The same things were measured in two ways. Each way mixes the same 8 hidden numbers, adds some noise and spreads widely along 6 directions of its own, which tell nothing about the thing.
Some things both ways: the first way, then the second way.
[ 27  19  -2   6   5   0  -1 -19   5  -2  13   8  10 -16   7  12   8 -12
   5  -1]
[ -1   6   3   4   5   2 -14  -5   5 -29 -11   4  -6   1  -4   4   2]

[ -7 -12  -8  12 -11 -10 -22  16   2   1 -27 -14  11   3  -5  14 -34 -13
 -12   6]
[ 40  19 -26   4 -36  14  -4 -15   4 -35 -24  -3  24  13 -29  20  -5]

[  1  -9  -3   3   3 -24   9 -10 -12 -18  18  24  17  -4  -9 -23 -24   0
 -15   7]
[  0   5  -9  -2   8  15   1  -8  -9 -38  -2  17  -8  -3 -24  -1  18]

[  7   4  -6  -4   7   2  -2 -13  -8   7  -6  -5   3   2  -3  -9   2  -3
  -1  -2]
[  5   8  -6  -9   7  25  17   1 -10 -17   1  21  -7   4 -15 -10   6]

[  0   4  10   1   7  21  13   9 -16   0   4   9 -17  -3  -6  -5  14  -4
   2 -16]
[-1 -2  4 12 10  2  5 -5 14 12  1 -6  3 19 -8 -5  4]

[-11  12  -2  -6  -5  -2   5 -16  -8  -8  15   5  21   3  27   3   0 -14
 -12  -6]
[  7  15 -14   8   1   8  15  10 -22  24   0 -11  18 -10  -9   5  -6]

[-27   6   1   9  -8   2 -19   6  -3  -9  26  39   5   2   5 -20  -1   0
  -9   2]
[-25 -16 -13   4  21 -35  -6  -9  -8  13  -9 -11  15 -24   0  11   5]

[ -3   8  -3 -10   5   5   7 -15   3  15  20  -7  -3  -1   0  -2  30   6
  14 -12]
[-19  -5 -13   9   1   8  16   4   5  21  -6   3 -13   7  -3 -10  15]

[  0   5  -3   3 -15 -15 -21  10  31   0   6 -14  26 -19  -4   3 -17 -11
  -7  13]
[  1  18 -27  -3 -19 -13   2   2   5  -3 -40  -6   8  15 -15  17  10]

[-11  11  -4  18   6  10 -17   5   2  17 -10   4 -11   8   5 -14   0  -9
   6   5]
[  0   0   8  -9  10  -2   6  10  -4   8   2 -14  25  -6  -1  -4 -11]

[ 16  12  21   0  11  13 -17  18  -9 -11  -5  18  -9   8   5   3  12  12
 -12   1]
[-12 -16  -6   1   5  16   6   5   1  -9  15  -1  -6 -18 -11 -14  -1]

[  9 -13   1   9   1   1  10   7 -12  -9   8  18  -3  -6  -2  -9 -11   4
 -11   7]
[ 21  -8 -23   0 -12  47  14  -7   6 -57   3   6   3  -4  -8   4   0]

[-33  -1  -8  -8   6 -21  -7  -2  13   9  13 -22  11   5  -1  -3   5  -5
   0  -3]
[-29 -12  11  16  46   1  22  22  15  46  29 -22   3 -11  20 -14  -9]

[  0  14  11  11  14  21 -24  19  -2  19 -35 -11 -12  15  -2   4  11  -1
  -1  -4]
[ -3  -6  28   3   5 -24 -14 -13   5  -4   8  -9   6   6  11   5 -12]

[  2 -10   3   6  -2  -5  15  -5  -4  -3   7  16  14   3  -7  -9 -11   6
  -8   5]
[ 10  11  -4  14 -13   0  -3  -2  -5  -2  -5 -16   5   3   0  16  -7]

[-34  12   8  -6  12   6  -9   3  -5  -3  27  18   8   3  -3 -15  22  -2
 -12 -12]
[ -9  -6   4  21  19   4 -10   8   8  15   6  10   0   2  -2 -18  -9]

[ 17   2  -9   9 -19  -3   1  -5  -9  -1  12   5  -5 -12   3   4  -4   4
  11 -10]
[ 5 -4 -8 12 -2  4  6  0  2  9 -6 -6 18  7  6  3 -3]

[ -6 -12  -2   2  -4  -5  -8  10  12   2 -14   1   6  -1 -23  -7 -24 -13
  -3  10]
[ 11  25   8   1  18   6  13   5  12   1   7 -15   5  19 -28   1   2]

[ -5   2   3   3   0  -1  -2   8   5   1   3  -8  13   0   7  -3  -3  -1
 -12   3]
[  6 -10 -16  -3 -25   1  -9 -11  -1 -11 -30   4  12  10 -14  -1   5]

[  4  -3   1   1  -4   8  19  -6   1   4  23  11   5 -11  -6 -15  10  10
   0  -1]
[ -9 -17  -4   6  -7 -11  -9  -8   8   7 -25  -5   5  12   8   1   0]

[ -4  -7  -3   1   1   1  14 -13 -10   1  14  20  -1   2 -10 -13   3   3
   5  -5]
[-17 -19   3  11  27  -9  -3 -10   4   9   3 -10   1  -8   5  -3   0]

[  2   9   1   0   6   6   7  -6  -5   5  10   3 -10  -5  -4   2  17  -6
  13 -13]
[ -2  25  -3  11   2  11  18  10   8  16   3  -5  -8  20 -21  -4  16]

[ -5  -2   9   3   3  -1 -15   8  -1   4 -13  14   4  15 -19  -5  -3  12
  -1   0]
[ -7  -9  11  13  -2 -21 -26 -20   3  -4  -6  -3  -2   1  -8   2   2]

[-22   3  11   4 -14  -4 -29  20  13   9 -19   7  19  19 -16 -13 -13  12
  -4   2]
[-14  10  -1  -1  24  10  33   1  -3  13  17  -9 -11  -9  -1   1   7]

[ 15   1  13   5  -4  -5  -4  15 -16 -13  -3  19  -9   3 -12 -21 -12  19
  -5  -2]
[ -2 -11   5  11  11  21  10  -2  -8 -21  22  10  -6  -1  14  -1   4]

Other things, the second way, with their names:
(264): [ 13  27  -9  13 -33   4  -4   8   6   0  -6  -4   0  16 -36   1   6]
(651): [ -4 -10 -36   3 -28  -1  19   6  -9  24 -18  -6  14   2  -5   5   6]
(740): [-15 -11  -9  17  27  -2  15   2   5  29   8 -19   7 -13   9   1  -4]
(433): [-24  -4 -18   3  -1  -7  18   0   8   9 -17  -4 -10   9   6   7  23]
(114): [-11  -4   5  10  35  12  21   5 -12   9  21   6  -5  -6  15  -3   0]
(720): [-11 -26  -1  17   7  -2  -9 -12  13  -4  -2  -2  -2   2  13  -3  -2]
(314): [  5  10   8   4   3  -4  10  -6  -9 -11   5  -7  -4  10  17  22  -4]
(315): [  5  26  -6  -2  16  12  18  -1   2 -10   7   0  -5  -1 -30   2   6]
(44): [ -5 -30  -5   7   2 -11  -8 -21   5  -6   1  -8  10  -8  -4   0  -3]
(613): [ -8  -5   7  17   3  -1  -6  19 -10   6  16 -19  11 -20  20   5 -13]
(269): [ -5  -7   3  22   0 -12  -3 -18   4  19   4 -12  -1   7  -2   5   3]
(438): [-17   1  -4   7  11   3  19  40  -7  50  17 -23  18 -22   5 -13 -17]
(714): [ 10   9  13   3 -11 -10  -8 -17  13 -30 -11   7  -5  39  -6  11  11]
(585): [ -9 -21 -11  12   9  -6  -7 -13  21 -25  -4 -11  -2  -7  12  13  -3]
(206): [ -3   9  19  -6  -2  -2   2 -16   3 -18   2   1 -13  15 -13   1  14]
(781): [-25 -23 -18 -16  23  -2  21 -16  -3 -18   6   3 -11 -22 -16  -2  17]
(56): [  3 -21   5  26   2  -1 -23 -10   8   1   3  -4  11   2   2  -6 -12]
(249): [ 1 -5 -9  1 29  2  7  2  8  0 -6 -2 20  1 -3  0 -9]
(171): [-19  14  10  14  16  -2  18  -5   9   6  11 -21 -27   3  15  15  13]
(374): [ 17   9 -13  11   3  34  11 -11  18 -41   4  -2  -5  19 -22   6  15]
(569): [ 19 -11  19  17 -15  -1 -29 -13  -1 -16  -6  -8  20  18   7   4 -12]
(679): [ 14  11  10   6 -16   1 -10   2 -14   4  -4  -4  14  15 -18  -4  -1]
(544): [  4   0  -8  11   4  11  25   3   3   5  21 -13   7   3  -1   7   1]
(387): [ 18  25  13   0  -8 -15  -1  -1   6 -10  -1 -17  20  26 -19  15   2]
(174): [  4  14  -3  16 -19   4   7   1  -5  15  -2 -18   8  17 -10   6  18]
(257): [-14 -19   0  30  33 -23 -16 -22   4  17   6 -14   8 -15   8   8  -5]
(623): [  7  16 -26   3   1  47  39  19  -2  -8  10   1  -6   1 -12  -2   9]
(115): [ 13  22  27   5   0  -9  -9 -15   9 -22   8   2  -3  31 -22   4   9]
(537): [  0 -36   8   4  22  14  11   3  10  -4  34  -6  21  -4   0 -17 -14]
(200): [-11 -31   7  11   9 -10 -23  -2   4  15  -1 -10  22  -6 -12 -20  -5]
(617): [-10  -9  11  -7  31   5  12  15 -10  11  11  -1  10 -13  14 -10 -18]
(709): [-24   4  -5   0  24  15  31  25   4  25  12   2 -20   2  -6 -18   7]
(786): [ 13  15   7  11  -8  -2  -6 -14  -5  -9   7 -16   7   2 -15  14   1]
(361): [-10  -1  -1   8  20   2   8   6  14  23   2  -9   1   0  -5 -10  -8]
(639): [  7  22 -33  18 -21  21  23   4 -22 -33  10   2 -15 -10   1  32  19]
(45): [-13   0   7  17  25  -7 -10 -24   9 -17   3  -1 -23 -11   6  10   1]
(33): [  5  16   9   3   0   4   9  -8   3 -26   9  -1 -11  15  -2  13  10]
(423): [ 10  30 -27  24   8  19  32   5 -17  -1  21 -18  -3 -17   1  33   4]
(11): [ 18   2 -15  13 -23  20  -6  -7  10 -23 -14   5   7  19 -22   0   8]
(55): [ 10  11  16  14   6  -2   3 -11  -1  -1  25 -10   3   8 -12   6  -1]
(137): [-20 -16 -15   6   4  -4   8  -7 -11  -2  -6   5  -4   0  -4   2  27]
(346): [  0 -13  -3   2   0   6  16 -15  12 -20   6 -23   6  -1  19  19  -1]
(34): [ -7 -32   5  -1  29   4  -6 -11  10  -9   9   4   8 -13  -7 -18 -16]
(32): [  7  10  -2   6   9   4   0   6   4   9 -14   6  14  19 -11  -5  -2]
(558): [ -1  -9   3   1  25  -3  19   8 -10  -9  28 -36  32 -28  26  24 -14]
(49): [  3  13 -21 -12  -1  21  32   4 -11   7  -9   4  -1   1 -18  -3   7]
(133): [  2  14 -16   4  -7   7   3   0   9 -14 -10   6  -9   8 -28   0  10]
(130): [ -1  13  -7   5  16  17  27   3 -15  -6  20  -8   1 -11  -6  10  11]
(275): [  4   5  15   1   5 -11   2 -19  24 -22   1 -12  -3  24  -1  14   1]
(87): [ -3  33   1   6   9  -4  18  -8   8 -21  15 -13 -22  10 -19  23  23]
(469): [ 14  16  11  11 -11   2   6   0   5   3  20 -12   9  26 -32  -1  11]
(624): [ -6   7  -4  -5  11  20  30   6 -12   4  16  -6   1  -6 -10  -5  14]
(689): [ -2  21  -4  18  13 -14   2   1   4  -1  12 -15  -6  -1 -22  17   6]
(707): [-14  -7   4  -9  39  17  29  14  -3  23  19   6   0 -11  -1 -23 -12]
(225): [-10  10   5   2  12 -23   5 -15   8  15  -4 -10  -5  11 -21   4  10]
(640): [-10   5  -3 -18   2  -1   6  -4   2 -15 -20  11  -8  16 -30 -10  23]
(762): [  1   3 -14   3   7 -10   3  -8  -6  26 -20  -4  21   8 -26  -4   7]
(335): [  8  36  10   4   3  10   3   7   0 -33   1   5 -17  15   0  16   5]
(100): [ -1  10 -17 -16   2  12  31  22  -8  20  -8   0  10   5 -15  -8  -3]
(431): [ -2  -8 -11  -2   1 -17  13 -11  -4  15 -15 -13  22   8   5  13   6]
(636): [  1  19 -24  10  -6   8  18  19 -20  16  -6 -20  10 -11  -5  15   3]
(583): [ 11   1 -18  17 -29   7 -15   0   4 -12 -20   2   4  11 -14   3  -2]
(90): [ 4 15 -4 16  4 15  2  2 -2 -4  6  1 -9 -5 -8  1 -2]
(397): [-17 -16   2  -3   8  -3  23   3   1  24  -2  -6   2  11  23  -4   2]
(449): [ -2  13  12  14  -5  -7   0  -9  14 -15   5 -19 -15  19   1  18  11]
(288): [-14  -2 -22   8   1  -4   4 -12  -5   7 -22  12 -13   4  -7   2  18]
(503): [  9  -8 -11  12  -3  12   7 -12  -3 -14  12  -5   5  -7   0   9  -4]
(615): [ 24   2   7  22 -33  -1 -39 -11  22 -20 -20  10   9  50 -39 -10   8]
(414): [ -1 -11  32  -1  11 -27 -22 -18   7  -9   0   2   7  14   0  -4 -12]
(410): [-20  18  -8  12  -4 -15  17  10  13  20   0 -16 -11  13  -3  11  20]
(671): [-27 -16  -2  -4  20  -2  10   9  -1   2  14  -6  -3 -18  -8 -11   9]

Some of these things the first way, each followed by its name:
[  7  -1   6   1  10   3   6   9 -10  -6   0   6 -17  -2  -8 -13  -2  -4
  -1  -2] -> (623)
[-18  11   6   1  20   1  10   9   1   6  16 -17  -7  -4   9  -9  19 -10
  -3  -9] -> (433)
[ -7  -8   0  -7  -5  -8  16   1 -14 -16  23  -6  13  -5  23   8  -3   1
 -21  -5] -> (544)
[ 20  -8   4  -6  -5 -10  11   5  -3 -18  20   2   4 -19  -9   8  -5   4
  -6  -2] -> (615)
[ 26  15  11   2  -8  30 -14  18  -5  -6  -4  15 -11 -12   3 -10   7   3
  -5   0] -> (100)
[  0   4  12   7  -8  14  -8  15  -9  -6   7  30   0  -4 -17 -10   2   9
  -3  -8] -> (361)
[ -6 -15   4   5  -9 -15  11   0 -22 -24  10  37   7   4 -12 -15 -28   2
 -11  -2] -> (423)
[ 6  1  6  3 13  3 14 -4 -8 -7  9 14  0 -2 -2  3  1 -8 -5 -3] -> (87)
[  8   4   3  -9  -8   1 -17  -3   9 -13  12  19  10  -6  -1  17   3  -6
  -3   5] -> (689)
[ -7 -11  -7   5  -6  -5   1  -2 -11   4   1  13 -11   5 -18  -9  -5   4
  13  -8] -> (740)
[ 26  -6  -8   9  -8 -11  11  -3   1   6 -11 -31   6  -7  16  26 -12  -2
   1   1] -> (346)
[ -7 -12   6  -5   1  -4  -5  11 -14 -18  -2   4  21   3  -2  -2 -17   3
 -34   4] -> (34)
[-15  12   9  -2  21   2  -4  -3  -7   1  -4  -1   9  11   4   4  10 -13
 -10  -9] -> (90)
[  1  10   6  -2  12   1  14  -5  -3  -4   9 -10  16  -3  17   5   7 -11
 -16  -3] -> (33)
[-17  -7   4   0   1 -12   3  10  -4  -6  17  17  -8   6 -13 -36  -5  12
  -2   2] -> (137)
[-27   4  -6  -6 -17   3 -10  -3   7   3   9   2  16   1   6  -4  -3 -13
  -3  -4] -> (762)
[  8 -17  -9  -2   5 -18   5  -7  -3   0   5  -4   4  -4 -16   1  -9   6
   0   4] -> (583)
[ -3  -2  -4   5   1  -7   8 -10  -7   2   7   3  14  -1  -3  -4  -6  -1
  -6  -3] -> (115)
[ 29  -7  -6   4 -13   7   0   4 -17   0   3   6 -27  -7  -4  -4   3  20
  13  -5] -> (651)
[-21 -25 -14   1  16 -14  12  -7   4   8  14  -9   5  -1 -14  -6  -5  -4
  -8  11] -> (585)
[  4  -3  -7   3  -5 -12  14 -21   2  -5  24  23   5  -3   0 -15  -8  -2
   7   8] -> (636)
[  9  -9 -18 -15   3   1  -8 -24   3  10   1 -12  -1   5   6  11   9   0
   4  10] -> (781)
[-14   8   1  -9 -17   3 -23   0   2  -2   0  11   9   8  -2  17   3  -6
   5 -12] -> (257)
[ -2   3   3  -4  -6   4   3  -4  -5  -4   8   1  20  -2   5   9   1  -3
 -11  -8] -> (225)
[ -8   5 -12  -6   6   2  -3  -6   1  -3   6 -20   5 -14  12   8  -3 -34
 -12  -2] -> (249)
[-14  -6 -11   6  -3 -12   9  -6   6  -1  18  -6  19  -9  14  -2 -15 -15
 -14   8] -> (387)
[ 34  -6  -2   7 -12   7   6   2  -1   3  -7  -4   3 -17 -10  15  -6   4
   3  -1] -> (275)
[-14   2  -8 -15 -17 -10   2 -21   5  -2  30   8  27  -1   3 -16   3   7
  -3  -1] -> (114)
[ -1  10  -4  14 -16  -2  -8   1   4 -13  23  19   8  -5  39   2 -10  -9
 -12  12] -> (558)
[ -6  12   5 -10 -11  15   3  -9 -11 -10  29  20  27  -4  15 -12  13   8
 -21  -6] -> (707)
[  8  -5  10  -2 -10  -3   5  10 -20 -22   4  10  16   3  13  10 -13  10
 -24  -6] -> (503)
[-43   0  -1  -1   7  -1 -13   0   6   5   1   5  23  13  -3  -9  -5 -16
 -18   3] -> (315)
[-10 -15 -21 -15  14   5   1 -14  -7  13   4 -31 -20   7  17  11  17  -6
   0   3] -> (537)
[ 17   9   4   0   9  15  -1  -2 -10  -7  12  13  -7 -11   1  10  16  -7
  -2  -7] -> (133)
[  0   7   0   5 -15 -15 -28  10  13   7 -20  -7   5  14  -2  -2 -16   7
   8   5] -> (624)
